All groups share one centre, and each spreads out both ways along 12 directions, with some noise.
In the rows, zero is written as 128.
Known rows, each followed by its group:
[129 129 133  74 150 150  99  83 149 147  78 165 146 113 130 164 101 164]
J225
[175 157 135 158 162 125 171  99  38 103 128 115 124 121  94  99 110 143]
J994
[109 158 164 153  90 108 172 135 132  98 132  98 148 105 110 101  71 120]
J994
[130 143 125 129 142 104 184 103 116 106 120  55 154  85 164 121 171  68]
J92
[164 137 141 129 115 170 101 157  89 115 166 127 158 131 151 139 190 191]
J283
[208 133 172 121 160 166 102 119  89 167 136  75 120 104 147 112 161 150]
J283
[127 104 155 137 151 134  99  81 171 105 111 100 119 148 161 152 173 199]
J92
[127 162 123  84  74 120 155 114 148 158 175 177 148 116 111 112 136 122]
J733
[141 142 118 119  61 128 121 102 145 167 125 137 119  57  65 108 124 140]
J283
[153 136 155 112 131 107 188 113 126  99 113 105 158 108  71 136 159 142]
J371
[ 95 134 132 145 129 128 104 155 139 148  95  81 146 121 108 149 142 194]
J225
[ 96  78 118 128 103 102 118 146 134 177 130 149 132 158  87 120 148 180]
J606
[ 74 115 116 172  87 136  97  98 134 134 100 173 120 110 100 110 150 170]
J225
[123 152 103 160 133 136  91 149 139 130 144  82  59 120 151 109 147  95]
J733
[113 152 186 104 171 142 153  45 107  74  92 130 127 115  97 104 127 179]
J371
[ 83 137 144 211 114 104 130 146 101 170 121 131 101 155 111  61 133 124]
J606
[120 139 165 107 152 111 162  65 113 149  69 169 150 125  72 116 125 171]
J225
[122  78 159 178 186 146 130  95 111 121 130 114  87 149 113  85 131  79]
J733
[112  84 176  72 106 116 149 118 109  98 153 193 130 163 201  74 143  91]
J283
[142 187  82 150 100 136 108 137  98 148 167 110 116 109 111 130 113 184]
J225
[166 146 134  92 141 117 158 142 116 148 123 146 119 130  60 121 125 113]
J283
[103 188  92  94 154 105 157 172  85 132 154 108 140 155 148 131  88 117]
J606
[ 55 137 141 102 135 119 117 195 140  96  96 136 128 165 140 131 113 130]
J225
[111 129 187 190 124 156  88 155 120 104  91 124  72 128 124  71 177 121]
J606
[107  98 133 195 178 197  37 151 107 178 111 156  86 155 144 113 167 116]
J371
[137 122 149 153 173 147 130 117 137 142 137  83 131 129 154 127 121  86]
J733
[ 86  91 117 139 112 110 169 147  95 142 170 120 152 134  77  95 131 114]
J606
[136  71 121 171 150 131 123 114 104  75 110 110 143 138 161 149 175 148]
J733
[127 114 142 126 110  79 195 158 117 119 151 118 127 139 131  85  93  36]
J371
[ 86  89 151 170 156 143 146 127 125 128 154 113 158 152 145 111 166  93]
J225
[140 124 156 185 156 142 144 114 107 126 143  60 139 115 159 108 146  94]
J92
[163  80 164 103 211 149 142 126 157 165 151 109 131 172 100 147 138  85]
J371
[131 112 120  44 150 165  88 118 130 101 155 123 113 125 171 146 133 146]
J606
[178 133 184  91  95 141 136 137 141 147  93 135 138  66  93 112 141  96]
J225
[128 112 111 105 127  94 182 130 124 161 139 159 182 151  95 146 144 122]
J606
[122 161 118 150 147 155 116 169  80 135 170 156 127 167 150 114 151 115]
J371
[148 150 111 119  96 121 143 143 124  66 173 124 142 131 180 143 117 133]
J994
[127 131 148 143  83 104 145 169 132  96 126 110 154 130 157 129 143 141]
J92
[167 138 102 150 118 105 171  89 110  68 133 154 171 139 154 171 133 158]
J994
[147 164 120 106 142 132 139 195 125 140 161 138 112 158  86 131 125 102]
J994
[ 95 117 126 160 130 105 126 159 149 138  52 115 126 115  86 139 152 115]
J283
[146 141  71 185 105 141  81 136 127 136 117 154  80 112  83 139 113 148]
J283
[131 162  88 150 195 161  79 160  70 170 106 115  99 134 144 132 181 117]
J606
[137 101 167 178 128 155 113 139 157 120 115 146 101 127  93 111 143  81]
J994
[104 138 167 128  97 135 167 156 159 104 202 135 140 148  97  97 135  90]
J994
[139 156 122 129  70 148  76 166 101 139 140 207  56 127 113  71 148 126]
J733
[207 143 136 124 157 139 159 148 112  91 140 156 111 135 107 137 117  48]
J92
[160 157 141 106 176 152 118 164  91 114 130 143  92 151 127 115 167  96]
J606
[137 167 142 166  89 137 141 153 108 119 171  88 123  98 108  90 116 124]
J994
[123 117 125 134 191 174  67 114 114 167 120 117 105 149 136 138 177 174]
J371
[112 151 128 129 163 168 116 155 121 146 172  67 138 117 148 128 105  92]
J283
[148 109 106 124 107 109 166  79 146 131 136 132 198 109 168 171 133 128]
J994
[117 145 122 137 179 137 157 105  71 159 181 121 146 158 141 103  91 111]
J371
[ 78  91 103 196 109 129 107 117 158 100 155 140  92 154 113 115  83 124]
J225
[131 169 115 133 146 138 103 125 129 128 143  95 106 142 127 141  97 186]
J92
[136 149 132 168 185 140 118 198  73 163 116 130  84 169  74  94 175  94]
J994
[107  84 131 166  81 114 136  90 150 130 101 136 141  87 134 112 109  95]
J733
[179 112  98 181 158 131 146 115  42 112 166 119 109 140 114 108 105 119]
J733
[115 155 162 164  79 106 165 170 140  89 111 124 127 107  89  98 124  93]
J733
[105 194 158 163  83 143 125 175 106 145 160 152  89 127  58  55 170 138]
J733
[188 127 189 174 160 151 155 100 150  78 138  96 130 132 116 133 112 108]
J92
[127 134 118 130  70 105 179  93 131 103 139 163 172  93 160 121 151  82]
J606
[156 143 100 111 130 107 148 137 135 220 128 123 148 112 116 138  81  73]
J994
[135  95 181 138 100 189  84 141 137  83 137 196  93 123 106  96 128 111]
J283
[153 157 103 116  56  83 147 166 113  98 155 117 127 118 170 119 148 142]
J92
[179 136 169 111 133 174 113 160 127 117 102 161 117  97 111 123 147  65]
J225
[121 118 127 119 156 129 152 184  97 134 111 130 164 126 145 135 117  37]
J92
[136 188 145 131 127 134 155 169  92 138 164 127 138 143  82 108 122 145]
J733
[168 143 108 155 123 111 182 117 128  87 164 140 169 144 129 163  95 112]
J283
[215 120 139 122 138 142 110 137 146  94 123 110  71 111 124 138 148  95]
J371
[166 101 100 126 121  46 165 108 125 147 113  88 120 142 132 136  95 153]
J225
[149 157 164  98 163 172  90 196 139 110  94 127  99 129 110 146  94 102]
J225
[124  71 175 126  52 107 113 165 148 145 126 166 143 150 113 107 145 188]
J92
[143  86 174 157 100 146  82 183 129 155 126 150 112 157 111 107 107 165]
J92
[122 132 166 126 177 108 184  92 101 101 125  52 153 127 152 109 108 118]
J371
[171 174 104 167 116 158 104 145 116 152 157  60 106  66 130 126 102  98]
J283
[117 142 141 190 109  82 168  95 135 169 110 165 149 153 166  98 119  89]
J606
[ 93 154 127 168 153 135  89 157 138 148  85  98  71 126  70 113  74 139]
J283
[160  99 116 138 148 129 115  70 118 174 136  87  81  98 103 100  99 118]
J371
[118 203 118 142 127 162  99 178  88  92 134  83  98  99 104 117 136 164]
J606
[196 129 110 172  61 136 150 119 161  90 172 157 157  98 128 161 164 103]
J994
[118 116 116 210 163 125 150 137  77 196 148  99 137 146  79  97 136 111]
J606
[208 163 115 160 124 142 133 132  79 116 179 134 124 137 118 131 140 165]
J283
[150  93 180 197  90  81 200 125 157 120 102 163 157 137 100 106  99  54]
J606
[123 184 101 149 131 127 116 137  99 128 141 103 117 137 107 134  90 200]
J994
[ 61 142 127 129 102 118  76 129 135 142  53 130 120 112 136 124 126 204]
J225
[144 138 116 189 101 113 145 175  54 110 119 103 172 115 163 128 106 141]
J733
[ 80 112  91 118  81  91 130  77 139 162 124  96 150  93 143 125 105 179]
J371
[140 155 153  88 143  92 175 124 115 115 166  82 113 153 134  95 120 135]
J92
[ 80 159  94 188 158 155 110  94 118  98 128 133 107 124 165 120 108  83]
J92
[149 118 176 138 116 181  98 178 155 115 136  59 142  82 119 140 163 120]
J994
[ 86  74 166 126  82 125 124 163 146 151 116 178 168 144 127 115  73 123]
J92
[115  99 103 160 132 158 126  90 126 139 220 165 105 148 113  98  99  83]
J225
[133 132 122 209 112 166 119 138  95 135 147 165 161 121 164 121 111  82]
J371
[135  86 106 159  82 119 109  89 188 125  85 129 108  66 121 142 115  89]
J733
[144 127 122 112 172 132 152 158 106 151 136 107 152 136 127 142 165  83]
J283
[192 122 144 143 133 160  89  89 142 111 128 114  56 100 105 113 147 134]
J371
[ 97 108 130 181  80 101 158 134 100 110 116 150 122 114  78  82 154 117]
J733

New rows. What belongs after each?
[ 72 105 152 106 125 109 174 127 150 143 197 134 175 179 156 106 174 112]
J371
[132 151 131 154  93 133 142 147 117 149 174 117 125 107  98  94 135 107]
J994
[135 138 134 166 171 155 156 143  84 149 132 137 137 121  67 108 137  56]
J92
[110 134 111 140 136 127 143 130  86 156 176 155 135 163 124 101 162 129]
J92
[138 116 119 180 160 174 124  88 128 138 107 160 144  99  76 145 142  85]
J92
[120 122 147 130 148 122 138 125 131 129 122  76 154 130 150 138 151 150]
J92
[117 136  68 105 106 113 102 137 104 150 110 146 133 123 106 157  76 206]
J733
[130 139 124 165 176 115 137 112  74 151  94 113 133 149 116 123 167 171]
J225
[131 171 151 156 158 149 144 169 107 167 141  73 148 124  45 122 137 154]
J994
[120 141 134 185 132 152 104 160 113 122 149 163 127 184  94 134 180 202]
J92
[ 99 125 152 159 143 109 154 115 167 112 100 127 157 157 143 147  82 120]
J994
[166 100 102  85 129 102 180  57 143 170 177 107 165 110 119 143  82 118]
J371
[ 97 115  94 132 106 102 150 107  95 119 147 149 134 139  89 114 135 172]
J733
[ 86  77 132 101 121 153 145  94 107 123 163 151 130 101  71  89 150 100]
J606
[131 152 161 123 142 176 106 142 122 155 151  84 112  94 100 100 106 118]
J283
[163 136 115  91 108 125 151 139 142 104 111 155 169 104 103 177 163 134]
J606
[140  77 178 129 124 150 101 208 125 165 111 157 141 153 107 123  55 104]
J92
[146 120 140 144  53 130 121 130 153  63 130 188  86 107 120  99 174 101]
J733
[152 164 108  80 185 121 173 114 106 140 144 150 152 152 146 149  94  72]
J606
[123 109 126  97 168 141 142  90 137 114 183 136 134 170 133 137 216 148]
J733
[116 129 157 104 122  85 173 114 112 167  67 139 158 121  50 110 172 179]
J225
[119 121 152 215 113 149 144 157 106  96 144 192 145 166  93 109 198 119]
J92
[111 126  89 145 125 110 135 131  83  87 149 128 113 153 102 122 156 184]
J733
[125 123 126 128 124 126 126 149 114 124 138 162 102 144 155 105  79  70]
J371
[112 143 147 137 143 165  77 164 135  95  78 153 124 142 142 155 157 161]
J371
[148 105  82 141  88 119 126 122 130 171 136 159 146 101 121 140  91 101]
J371
[ 73 166 152 145 158 112 178 162 101 105  97 123 138 140 110  99  99  57]
J606
[151 105 109 107  97 124 114 212 137 128 132 106 140 114 168 154 186  85]
J225
[ 99  83 129 159 101 107 109 165 157 136  62 159 129 128 167 129 179  68]
J994
[116  76 148 183 132 109 130 175 101 179 142 129 104 180  70  81 150 132]
J606
[121 131 153 157 104 123 163 117  99 141 141 188 113 130  65  62 187  97]
J606
[ 87 141 138 149  97 128 150 169 147 101 116 127 164 110  87 137 145 122]
J283
[ 94  77 146 141 118 108 151 108 153 169 174  92 139 143 133  94 162 103]
J371
[115 159 143 126 100 185 131  91 113 152 184 168 161  90 112  96 146 115]
J225
[166 107 104 161  95 141  81 137 127 163 146 120 115 119 118 140 163 192]
J606
[153 112 140 148  85 116 173 125 128 125 151 149 164 114  67 123 169 130]
J606
[ 76 153 127 165 136 119 160 188 105  71 153 120 173 186 152 146 137 154]
J283
[108 152  83 151 163 126 119 128  90 192 167  57 151 137 165 136  45 154]
J371
[116 103 123 135 101 109 141 113 110 105 137 146 134 129 175 110  86 107]
J733
[110 129 150 184 144 143 102 100 158 168  85  85 131 105 102 136  71 159]
J994
[132 112  87 108 108 126 123 126 146 103 166 153 136 136 190 153  99  90]
J225
[ 96 151 141 118 148 100 125 171 108 119 129  50  78 147 129  90 153 155]
J371
[110 123 114 104 169  96 172 169 121 137 100 104 176 151 137 165 172  93]
J283
[116 102 141 148 186 119 141 102 104 127 105 133 133 166 166 120 124 102]
J994
[122 158 170 110 122 136 123 148 138 100 126 129 115 145 112 117 136 168]
J606
[ 78 103  91 154  61  82 150 101 113 176 135 125 136  90 114  83 101 126]
J371
[112 123 111 149 129 164 101 156 118 144 141 182  78 126  57  96 134  75]
J283
[130 136 155 121 186 128 169 122  86 132 166 157  85 184  76  69 153  87]
J92
[112 139 136 159 188 151 124 149  78 150 133 120  93 151 100  84 132  81]
J92
[104 103 129 152  53 101 114 122 131  95  58 159  88  77 127  89 113 102]
J371
[ 93 153 174 142 156 152 118 165 109  96 143 141  97 176 131  87 169 123]
J371
[156 130  94 114 157  87 128 193 112 126 110  83 110 164 151 159 119 136]
J225
[112 101 137 137  73 109 121 170 158 111  88 168 112 116 112 119 131  93]
J371
[ 99 147  70 123 125 133 102 168  84 156 132 189 100 144 111 115 146 111]
J92
[148 149 132 150  95 131 124 153 134 100 115  96 139  92 135 143 116 138]
J994
[159 139 135 183 120 158 115 149 123  89 147 102 127 113 157 139 113 106]
J283
[180 124 122 155 132 129  75 196 153 135  37 143 102 132 111 181 146 139]
J606
[105 129 117 171 134 141 173 135  80 104 107 135 148  75  85 104 151  21]
J606
[125  86 161 189 139 152 116  87 117 123 110 119 132 117 120 109  92 133]
J733
[ 41 147 130 124 101 123 140 119 126 143 171 143 115 135  93  69  74 125]
J283
[171  67 128 213 128 118 131 183 127 150  94 103 144 129  91 151 146  99]
J606
[160 127 127 115 132 114 123 161 147 129 125  75  94 122 107 138 119 126]
J371
[110 132 142 147 168 133 135 115  99 108 122 128 128 160 111 122 128 163]
J994
[ 94 193 108 156 154 137 140 152  71 112 116  97 142 109 174 117 162  85]
J606
[127 124  89 117 126 139  91 139 143 232 139 112 135 110 126 142 136 120]
J994
[136 105 144  98 131 127 164  87 165 116 137 156 173 131  82 158 166 146]
J733
[108 155 164 117 102 138  97 187 131 148  82 151 134 122 138 120  72 134]
J733
[141  92 145 104 121 167 117 155 112 124 174 119 137 110 135 114 223 102]
J994
[ 75 118 131 121 163 144 122 166 131 104 133 155 128 175 134 132 125 102]
J225
[152 139 200 133 112 139 125 114 123 146 108 102  90  87  83  64 105 125]
J283
[ 93 105 158 169 140 161  74 177 142 151 105 167  71 156  91  93 115  97]
J371
[102 115 160  97 135 153 115 101 115 152 130 165 118 123 169  81 125  77]
J225
[151 115  88 180  99 119 131 123 135 185 135  63 181  80 107 168 124 159]
J371
[129 104 124  82 195 123 133  88 111 149 122 100 132 144 163 136 104 121]
J371
[121 126 124  97 159 135 142  60  86 179 163 111 138 117 113  97  79 155]
J994
[154  86 110 131  89 129  91 146 155 141 131 172  78 122 138 116 134  72]
J371
[179 128 137 133 125 145 114 156 112 136 114 149 121 116 148 129  97  79]
J733
[ 41 124 150 120 122 139  97 117 125 193 122 158 129 146  99  85 142 185]
J733
[109  64 176 164 160 141 132  88 155 134 107 124 145 135 167 116 135  71]
J994
[117 105 135 146 171 179 119  71 144 134 125 162 173 130 106 167 149 149]
J225
[ 59 110 134 128 172 115 121 159 120 167 114  90 139 165 149 121  84 121]
J371
[125  96 114 185 110  89 118 165 128 185 118 120 133 167 145 129 131 154]
J606
[ 95 153  94 158  86 112 117 112 132 184 116 118 150  96  96 132 115 191]
J994
[154 140 154 152 188 105 171 112 110  78  85 111 149 159 150 151  97 122]
J225
[159 108  89 110 215 141 110 116 147 164 109  77 122 133 110 191 123 117]
J733
[ 90 130 144  81 132 106 151 163 127 102 124 157 143 168 146 125 174 120]
J371
[111 166 153  89 127  81 206 130 113 113 155 131 159 166 103 107  82 143]
J283
[126 111 140 120 123 110 128 133 118 196  61 110 135  78 112 108  96  81]
J994
[139 115 143 150 138 140 132 180 143  78 162 120  93 153 147 119  79  43]
J225
[ 98  81 177 172 141 148 101 111 150 134 119  83 133 138 149 117 134 159]
J606
[155  99 138 125 142 131 124 109 158 167  59 101 178  83 121 175 113 123]
J994
[116  80 110 107 141 120 114  99 154 133  80 132 161 121 130 184 102 168]
J733
[127 133 169 160 196 143 193 157  97  92 174 118 155 183 104 113 135  63]
J225
[ 62 104  85 158 139 107 110 150  92 201 131 108 141 156 141 113 151 155]
J606
[133 105 208 146 115 142 152 109 177 105  79 160 138 106  55 117  74  97]
J733
[118 160 136  66 130  81 165 165 118  69  90 102 132 134 150 138 116 134]
J371
[102 133 104 133 135 135  67 143 128 132 126 128  30 140 137  91 102 115]
J733
[115  98 170 104 123 120 122 127 155  90  92 145  87 131 116 101 180 115]
J371
[ 99 109 179 130 153 132 141 113 184 151  95  96 160 115 143 131  93  76]
J733
[124 135 141 152 125 166 144  95 105 135 207 162 135 139  71  95 119 143]
J283
[132 136  97 159 113 176  59 139 112 186 139 107  74  73 110  98 141 106]
J283
[132 118 137 161 188 133 104 143 104 134  96  86 107 153 160 130 133 127]
J225
